Every row belongs to one group in each of 3 separate groupings. Each group adds its own fixed numbers to the row, and there is some noise. The rows also spread widely along 13 directions, which tell nothing about the answers.
In the rows, zero is written as 128.
Some rows, each with its group in each grouping after it:
[178 175  88 154 114 175 140 140 129  91 118  82 148 102  95 122 163 121
 122 102 171 120 195 141 146 162  99  84 142 140 169 205 146 150]
j_878 H kemu
[130 110 154 125  87 169 128 121 132  90 141 146 150 131 134 114 119 118
 127 138 143 128 126 108 134 147 157 120  95 133 148 170 133 109]
j_568 J Zetig
[118 146  95  89 121 119 152 119 127 153 154  90 148 116 102 133 111 109
 115 139 135 106 147 129 136 130  85 122 100  95 164  96 148 140]
j_275 E zono
[114 152 135 121 156 108 102 130 132 144  95 150 115 149 106 148 104 113
 191  96 136 172 138 149 129 131  95 152 167 127 162 149 145 100]
j_100 H kemu
[ 93 125 180  90 109 138 144 133 154 111 174  87 139 105 127 114  99 107
 133  90 149 119 126 138 150 120 111 133 109 137 174  91 107 150]
j_878 D Fuli
[118  99 114 122 122 161 154 142 116 145  89 114 128 134 111 145 112 107
 119 113 127 149  84 127 154 155 153 158 165 122 105 145  83 165]
j_100 J Fuli
[ 76 185 119  74 129  60  92 106 141 196 155 170 140 144 124  83 110 159
 158 152  98 146 103 132 118  56 135  96 143 104 187  39 195  88]
j_121 D dasa
[ 77 144 159  95 140 112 117 109 100 109 154 157 117 151  92 113 100 155
 152 161 111 145  92 126 118 141 118 132 138 132 165 101 180  66]
j_121 E dasa
[ 94  95 164  92 139 163 113 133 129 123 135 146 141 152  97 153 152 111
 161 110 116 155 122 138 114 154 149 154 130 147 150 128 127 129]
j_568 E zono
[100 154 109 150  97  95 159 107 144 141 122 134 127 124 145 140  97 115
 133 130 156 133 147 142 166 120 105  96 133 135 185 128 120 127]
j_275 J Zetig
[149 123 107 177 123 122 125 128  67 126 154 132 136 144 122 129 160 132
 110 142 121 119 147 114 163 135 144 107 162 121 121 168 133 144]
j_878 E kemu
[150 134 131  91 166 106  97 148  84 159 175 103 163 138 137 124 144 109
 164  99 115 125 173 118 118  90 100 176 104 103 142 121 146 127]
j_121 E Fuli
[153 142 155 118 137 110 137 127 129  96 129  88 155 155 108 124 114 147
 136 113 149 147 123 112 108 168 117 130 104 157 151 154 138  89]
j_568 H zono
[141 100 137 115 118 149 122 125 133 124 102 147 145 164 119 182 114 108
 173 112 161 162 179 116 122 172  98 147  86 144 171 216 146  90]
j_121 D zono
[132 132  82 120 169 101 149 100  57 130 104 152  86 134 141 131 111 132
 149 157  95 132 110 122 121 105 106 168 128  93  88 126 146  88]
j_121 E dasa
[ 73 137 112 104 112 104 113  97 142 165 163 193 133 137 105 137 105 136
 123 180 109 116 119 140 129 112 121  87 114  95 172  70 172 113]
j_568 J zono
[ 88 158 165 105 143 139  85 122 127 127 162 169 128 121  88 112 133 131
 156 121 116 122 135 150 119 110 127 119 151 116 181  90 161 116]
j_878 E Fuli
[110 131  90 100 104 157 129 109 145 131 119 168 117 111 105 118 107 118
 135 159 130 126 124 141 132 126 112 113 110  89 141 130 164 115]
j_568 H kemu
[104 168 184 121 183  79  98 125 123 114 125 145 133 172 116 108 130 174
 178 102 118 175  93 143  96 121 145 140 170 177 166 107 149  71]
j_568 D Fuli
[130 106 194 115 141 199  97 148 113  84  89 150 124 113 113  97 102 124
 157 120 125 152  92 112 114 141 179 180 135 111 102 179 100 106]
j_121 J Fuli
[118 132 125 106 137 122 108 111 133 155 127 156 136 137 114 131 131 135
 142 132 112 126 120 135 112 103 147 124 132 108 138 103 141 125]
j_878 D dasa
[161 119  73  91 129 125 160 134  97 144 145  65 186 163 123 125 180 134
 116 114 118 136 118 112 120 143 146 137 114 153 118 135 141 148]
j_568 H dasa
[198 165  67  93 190 144 130 114 129 169  62 114 127  98 102 117 152 130
 124 121  95 100 120 121  55 100 158 155 101  68  72 101 120 136]
j_100 E zono
[129 135 126 102 106 147 128 117 161 143 100 130 151 129 111 114 137 130
 144 107 133 144 111 127 117 127 164 116 129 133 148 128 128 125]
j_878 H dasa
[181 103 126 103 179 129 136 114 138 140  93 108 137 133  65 172  88 146
  97 158 125  95 105 115  57 176 103 174  56  65  65 116 105 105]
j_568 E kemu
[101 125 112 100 125 165 139 132 130 132 146 114 152 127  88 157 146 116
 129 132 133 126 148 143 131 158 113 116 126 144 168 132 138 155]
j_121 J zono
[158 155 132 137 164 129 121 129 117 118 110 115 139 133 116 119 165 138
 142 105 124 137 141 129 101 131 151 126 136 142 135 141 121 122]
j_568 E zono
[141 110  79 166 132 164 146 145  96 148 118 115 121  97 118 165 147  88
  97 138 125 110 150 150 169 133 118 120 159  86  98 157  75 215]
j_568 J zono
[127 139 123 135 159 125 124 109 136 142 135 143 145 131 105 156 152 144
 125 122 119 100 139 145 100 122 138 115 119 131 138 100 119 139]
j_878 J Fuli
[156 160  79 115 154 122 127 108 165 184  81 144 131 110 122 143 152 128
 142 121 121 111 153 149  82  92 137 114 104 107 132 105 125 135]
j_121 D Zetig
[116 165  98  80 157 125 162 146 136 142  97  52 128 114  87 105 121 136
 140  98 133 157  87 149 125 140 110 144 172 144 136  94 119 147]
j_121 H kemu
[147  99 163 122 165 182 118 119 113  99 122 137 143 126  78 145 167 148
 117 152 101  99 113 120  68 164 183 138  91 133  91 140 111 119]
j_121 E zono
[116 111 111  78 141 163 152 128 157 152 108 106 141 130  91 168 144  98
 143  90 132 131 132 148 108 157 122 158 113 138 147 108 108 152]
j_100 E Fuli

New rows. What belongs after each?
[ 99 123 164 112 137 155 118 124  98  84 149 150 113 113 131  95 110 124
 142 143 109 133  99 125 132 116 146 145 131 113 124 124 132 117]
j_568 J zono
[134 109  96 118 118 121 155 139  75 141 186  65 184 146 140 101 188 126
 100 124 107 118 128 101 156 116 174 126 128 149 119 124 123 170]
j_275 E kemu
[145 113 106  76 128 132 137 134 135 163 143  86 176 155 116 160 148 108
 146 105 140 133 164 122 109 141 105 151  84 143 160 142 143 135]
j_121 D Zetig
[132 145  57 124 104 144 146 114 103 137 109 150 110 129 127 126 129 105
 141 138 133 139 153 123 161 130 110 116 139 107 153 163 168 117]
j_100 E kemu
[143 129 137 139 115 143 116 146 125 151 106 115 165 143  99 125 134 123
 122 116 143 144 130 120 143 148 156 126 154 117 146 163 106 140]
j_275 E Fuli
[125 155  99  78 133 144 158 127 137 118 116  73 167 135  90  89 156 155
 126 117 127 142  88 126 105 149 159 124 136 166 141 115 148 125]
j_275 H kemu
[137 158 139 127 137  90 105 134 153 176 113 118 140 143  55 167  71 125
 127 134 151 132 126 145 122 167  71 120 153  89 169 119 136 122]
j_100 H Zetig
[159 130 104 146 127 149 144 126 151 134  86 121 125 100 147 154 136  88
 150  92 151 133 180 144 134 123 113 127 102 118 133 171  91 155]
j_568 H zono
[164 147 117 147 121  88 132 120  98 142 142 105 148 129 165  88 142 133
 128 108 120 121 126 104 143  84 162 120 133 131 119 131 120 131]
j_878 H Zetig
[ 91  96 174 116 122 142 128 125 133 121 162 124 134 108 109 132 103 108
 121 140 127 107 118 132 137 130 133 140 103 101 130 103 100 142]
j_275 E kemu
[145 183 156 122 157 123 129 126 149  97 117  98 143 122 120  95 143 165
 147  95 142 135 132 132  90 127 147 110 116 170 166 128 134  93]
j_121 D Fuli
[152 148 127 156 116 104 126 113 138 136 138 127 150 119 139 125 133 138
 126 137 137 112 159 122 121 109 137  89  89 121 143 139 126 113]
j_121 H dasa
[152 160 123 110 118 139 104 146 115 136 169 111 145  97 146 102 115  86
 143 105 146 112 190 125 153  88  91 129 111  78 169 149 153 144]
j_100 D Fuli
[156 143 127 152  83 133 144 159 123 123 193  53 161  86 160 113 123  88
 104 103 176 101 214 121 194 110  84  91  94 111 180 167 108 181]
j_121 D Fuli
[103 119 119 111 108 158 143 120 111 108 133 134 140 133 136  95 146 129
 135 136 118 141 109 122 146 121 174 120 136 149 135 149 142 125]
j_275 D kemu
[121 132 113 124 128 108 154 113 121 136 110 113 127 121 132 130 101 119
 135 130 130 130 114 134 140 116 118 139 125 111 119 122 111 127]
j_275 H dasa
[160 154 197 163 139 129 111 130 117  71 131 103 156 114 143  83 137 148
 139 111 138 127 130 113 111 117 179 119 118 145 126 169 105 101]
j_275 H dasa
[165 174 100 120 143 100 156 109 141 134  88 103 130 127 112 113  98 151
 122 121 138 124 107 119 104 137 117 124 109 117 128 121 136  91]
j_100 H Fuli
[ 87 128 181 106  94 153 136 130 189 117 152 119 132  81 133  95 102 114
 119 114 145 115 111 146 138 108 150 102  99 118 164  79  93 152]
j_568 D Fuli
[105 174 155 157 144 116 134 114 151 108 119 140  98 100 103 139 104 137
 145 123 152 122 155 161 128 136  90  99 128 134 181 115 120 104]
j_121 E Fuli
[130 130 123  94 148  96 123 123 138 182 156 107 153 114 154 125 142 117
 138 112 108 110 148 125 109  67 140 133  84 108 132  76 112 153]
j_121 D zono
[116 171 149 107 146 155 124  90 181  87 120 157 130 115  96 108 152 170
 143 125 129 109 128 144  66 127 163  85  96 162 166 102 157  87]
j_878 D kemu
[134 121 112 114 182 156 163  90 122  93  80 152  81 100 142 150 139 115
 159 117 106 115 128 147  79 116 132 168  82 123  87 118 103 112]
j_568 E zono
[146 120 153 124 145 141 124 135 110 104 145 104 150 141  97 133 133 140
 112 137 129 124 124 121 114 162 134 128 119 132 129 150 129 130]
j_568 D zono
[108 104 190 133 165 116 105 109 124 129 169 148 147 142  83 167 120 140
 115 165 111  88 119 145  90 142 134 130 103 118 122 101 116 126]
j_275 D Zetig
[108 127 102  87 159  68 149  94 130 165 126 145 118 148 155 129 114 134
 158 121 101 138 104 124 101  83 126 162  89 120 119  58 137  92]
j_568 E kemu
[138 133  94 127 137  83 134 109  98 158 164 124 137 143 119 140 121 130
 116 144 120 102 147 117 138 116  98 122 112  96 133 106 150 125]
j_878 E kemu
[176 129 108 132 149 135 133 129 125 141 103 105 154 122 126 119 159 139
 128 120 120 121 133 115  96 119 165 132 104 128  93 149 108 132]
j_121 H kemu
[116 119 118 136 118 155 112 125 137 135 154 159 135 106 121 152 133  99
 129 144 135 108 173 148 141 116 110 111 106  92 147 137 127 155]
j_568 J kemu
[149 145  89 157 147  87 145 110 131 168 135 117 150 116 144 133 152 150
 104 141 115  96 143 123 112  90 156  93  98 122 111  96 102 146]
j_121 J kemu
[118 108 145 100 138 192 138 132 128 118  87 126 102  74 135  92 132 106
 139 119  99 126  84 130 116  97 192 166 125  95  75 106  72 151]
j_121 E dasa
[ 82 122 151 126 107 134  98 134 118 150 171 158 127 116 109 129 111 110
 132 156 124 124 143 140 165 115 118  98 145  99 171 123 143 148]
j_121 D zono
[ 66  96 181  40 131 172 105 162 102 117 203  88 166 141  67  82 140 121
 133 123  91 145  49 127 133 147 171 166 170 143 134  78 148 158]
j_100 H kemu
[146 106  72 119 120 124 151 117 109 153 125 130 134 136 143 131 131 121
 112 149 119 120 127 115 136 114 133 130 101  98 101 137 132 138]
j_568 D kemu
[108 102 106 139  69 119 143 105 157 148 123 177 133 149 165 145 118 108
 147 129 152 150 157 120 161 120 136  98  91 135 170 161 136 111]
j_568 D kemu
[ 99 130 105 106 119 134 176 108  94  92 145 104 106 116 124 110 117 130
 127 132 120 124  92 137 152 132 116 130 141 141 128 107 140 127]
j_878 H dasa
[152 159 132 155  96 143 167 136 123  74 142  69 148 109 141  82 143 147
 101 115 162 123 142 111 154 146 149  81 113 171 162 171 123 124]
j_121 D Fuli
[121 113 128  75 150 227 136 113 150  82 106 150 126 111  81 153 155 124
 151 127 127 114 140 154  69 168 134 146  76 147 137 153 147 110]
j_121 D Fuli
[ 99 135 105 139  94 157 155 111 132 117 116 158 117 123 172 109 176 107
 156 101 121 151 144 135 161 102 189  88 146 182 168 152 128 141]
j_100 D zono
[115 110 139 105  92 160 120 113 138 116 159 159 155 128 148  93 153 137
 136 144 119 121 135 104 118 106 191 103  75 140 145 143 154 105]
j_121 D kemu
[106 135 114  97 161 137 150 113 120 109 153 116 115 106 159 134 160 104
 165  98 112 122 154 162 116  84 112 146 104 143 140  96 125 147]
j_568 D dasa
[130 110 144 117 120 146 124 128 136 130 161 118 163 104 160  72 180 130
 119 116  94 110 100 117 112  77 225 116 101 135  92  91  95 158]
j_568 H kemu
[163 158 131 116 162 132 123 142 123 130 101  86 135 103 105  78 124 158
 111 132 118 123  90 115 100 114 164 132 137 101  93 118 112 131]
j_121 D kemu
[136 118 154 107 152  98 104 115 150 178  90 147 135 145 114 151 101 125
 158 106 119 141 112 123  97 111 142 166 118  91 118  98 100 110]
j_878 E dasa
[173 128 115 155 136 129 183 107 138 100 100  86 141 122 117 142 133 159
  98 130 145 101 122 118  98 167 143 110  72 157 104 149  93 112]
j_121 H Fuli
[134 106 104 153 118 157 143 131  68 106 165 122 115 100 122 136 105  98
  92 166 122  93 137 121 174 136 108 130 130  75  97 161 119 164]
j_100 J kemu
[ 90  93 134 119  84 174 120 126 130 144 111 175 109 103 115 119 100 103
 131 161 117 136  93 135 159 120 159 123 141  83 116 135 113 141]
j_121 H dasa
[190 156 147 135 164  98 119 115 137 135 131  99 176 123 142 118 143 144
 129 106 133  96 168 104  73 101 144 135  53 113 125 126 110 101]
j_275 E Fuli
[ 93 111 105  82 110 141 129 158 105 175 152  96 137 115 119  98 118 103
 122 131 113 146  97 126 177 102 136 144 169  94 128 102 123 181]
j_121 D kemu
[ 85 158  85 129 135  70 158 119 115 160 103 129 116 158 153 121 150 130
 176  89 120 191 107 153 165 106 133 116 199 187 172 108 134 131]
j_568 H zono
[135 154 162  73 146  76  91 165  78 156 183  50 204 179 100  80 121 151
 135 114 123 165 100  96 134 123 128 158 167 125 163 119 166 117]
j_275 D dasa
[ 73 133 101  93 129 107 158 114  96 134 145 126 101 139  88 145  87 126
 139 158 124 141  97 154 153 154  66 135 157 133 159 101 167 114]
j_121 H Zetig
[117 125 149 168  97 132 138 117 135 127 139 144 134 109 160  98 167 130
 120 129 115 119 133 114 145 100 210  78 116 155 140 123  94 139]
j_121 E zono
[151 153 115 123 124 150 130 139 117 125 117  96 148 140  91 133 150 117
 138  97 151 141 154 132 138 164 114 124 161 143 172 167 141 137]
j_878 E Zetig
[ 84 104 126 109 100 123 162 125 127 124 135 110 125 140 142 144  90  99
 151 100 150 154 122 127 179 138 104 150 139 145 161 136 112 140]
j_878 J kemu
[122 131 134 144 159 115 139 133  73  94 161 101 117 122 121 128 126 131
 142 132 122 127 136 141 145 133  98 138 143 142 121 145 130 128]
j_121 H kemu
[ 81  81 140 156  56 216 166 120 133  70 141 150 109 102 140 147 152  78
 127 117 153 127 160 147 196 159 154  85 134 171 169 194 101 176]
j_878 D zono
[119 111 156  88 177 162 140 147 134 115 105  79 157 142 103 133 168 139
 156  83 116 158  94 134  86 148 180 176 138 185 111 120  87 144]
j_121 J kemu
[ 97 102 143 141 102 103 171 108  89  91 163 115 103 139 142 135  78 123
 116 144 140 124 111 115 183 146 102 123 125 140 141 141 125 120]
j_878 D zono
[130 127 122 158 128  56 115 130  84 180 207 112 166 143 157 123 158 137
 105 148 102 104 156 110 158  78 147  88 123 121 140 101 127 160]
j_121 D zono
[126  96  92  88 129 133 127 125 114 177  83 162 140 157 138 127 110 121
 145 129 106 161  78 106 125 112 163 178 131  94  94 127 121 119]
j_568 J Fuli
[107 124 154 103 137 107 120 119 122 131 150 133 139 148 125 124 125 130
 148 125 117 142 115 126 118 121 133 145 117 127 147 100 136 105]
j_568 E dasa
[112 138 141 127 127 136 104 148 100 142 188 106 162 125 101 127 142 113
 114 134 118 115 140 136 154 123 128 113 159 107 156 118 132 174]
j_100 J dasa
[104 137 107  93 114 226 113 134 171 126  84 161 128 107  44 129 157 119
 132 139 133 142 120 162 109 174 150 105 156 109 157 140 146 145]
j_568 E kemu
[112 153 166 126 103 135 109 117 190 143  88 170 133 100 127  69  94 153
 117 138 126 134  66 119 109  96 206  97 125  97 133  84  98 110]
j_568 J Fuli
[148 167 138 130 164 126 106 133 158 141  88 127 128 125  92 146 124 126
 150 107 147 140 148 160  98 136 105 124 147 117 159 139 121 129]
j_568 D Zetig
[130 151  73  96 148  78 151 104 114 162 148 112 140 136 134 134 105 142
 130 147 122 111 140 117 114 102  88 133  81 105 137  90 158 106]
j_121 J kemu
[138  92 126 132 130 156 120 128 118 145 120 150 154 154 117 157 162 131
 134 128 120 134 137 124 115 143 167 132 112 144 123 167 121 129]
j_121 D Fuli
[111 107  98 148 133 211 156 114 116  92  72 174  99 115  85 151 149 132
 110 157 116 128  88 157 123 175 165 120 158 134  96 161 107 143]
j_568 J Fuli
[110 138 112 108 123 138 144 117 137 125 121 132 111 106 117 115 104 117
 137 131 124 127 110 139 135 121 123 127 129 109 130 113 134 125]
j_100 H kemu
[173 189  73 102 144  67 132 122 114 187 135  82 135 115 108 110  87 125
 108 130 135 100 144 118 129  99  61 129 125  52 146  81 155 130]
j_878 E Zetig
[149 160 160 112 164 145 138 135 115  82 136  71 153 114 120  83 149 154
 126  88 125 119 104 118 101 124 165 144 132 157 124 113 107 132]
j_878 J Fuli
[ 84 156 230 103 147 158  91 134 141  71 194 113 161 142  63 113 171 146
 159  91 132 134 131 153 101 166 148 110 159 201 215 107 156 115]
j_878 E Zetig
[153 120 144 137 139 119 138 133 127 136 113  91 150 130 114 136 127 139
 121 122 130 130 111 121 115 144 149 135 118 130 105 137  91 133]
j_121 H dasa
[136 137 172 122 122 138 112 130 176 143 122 120 127  76 124 101  96 105
 125 114 133 105 126 122 117  98 155 128  95  75 129  93  84 141]
j_100 E kemu
[ 83  89 165 124 131 180 139 125 112  97 157 133 149 145  66 151 165 150
 104 161 106 118  83 144 112 188 182 115 148 180 129 121 115 148]
j_121 J Zetig
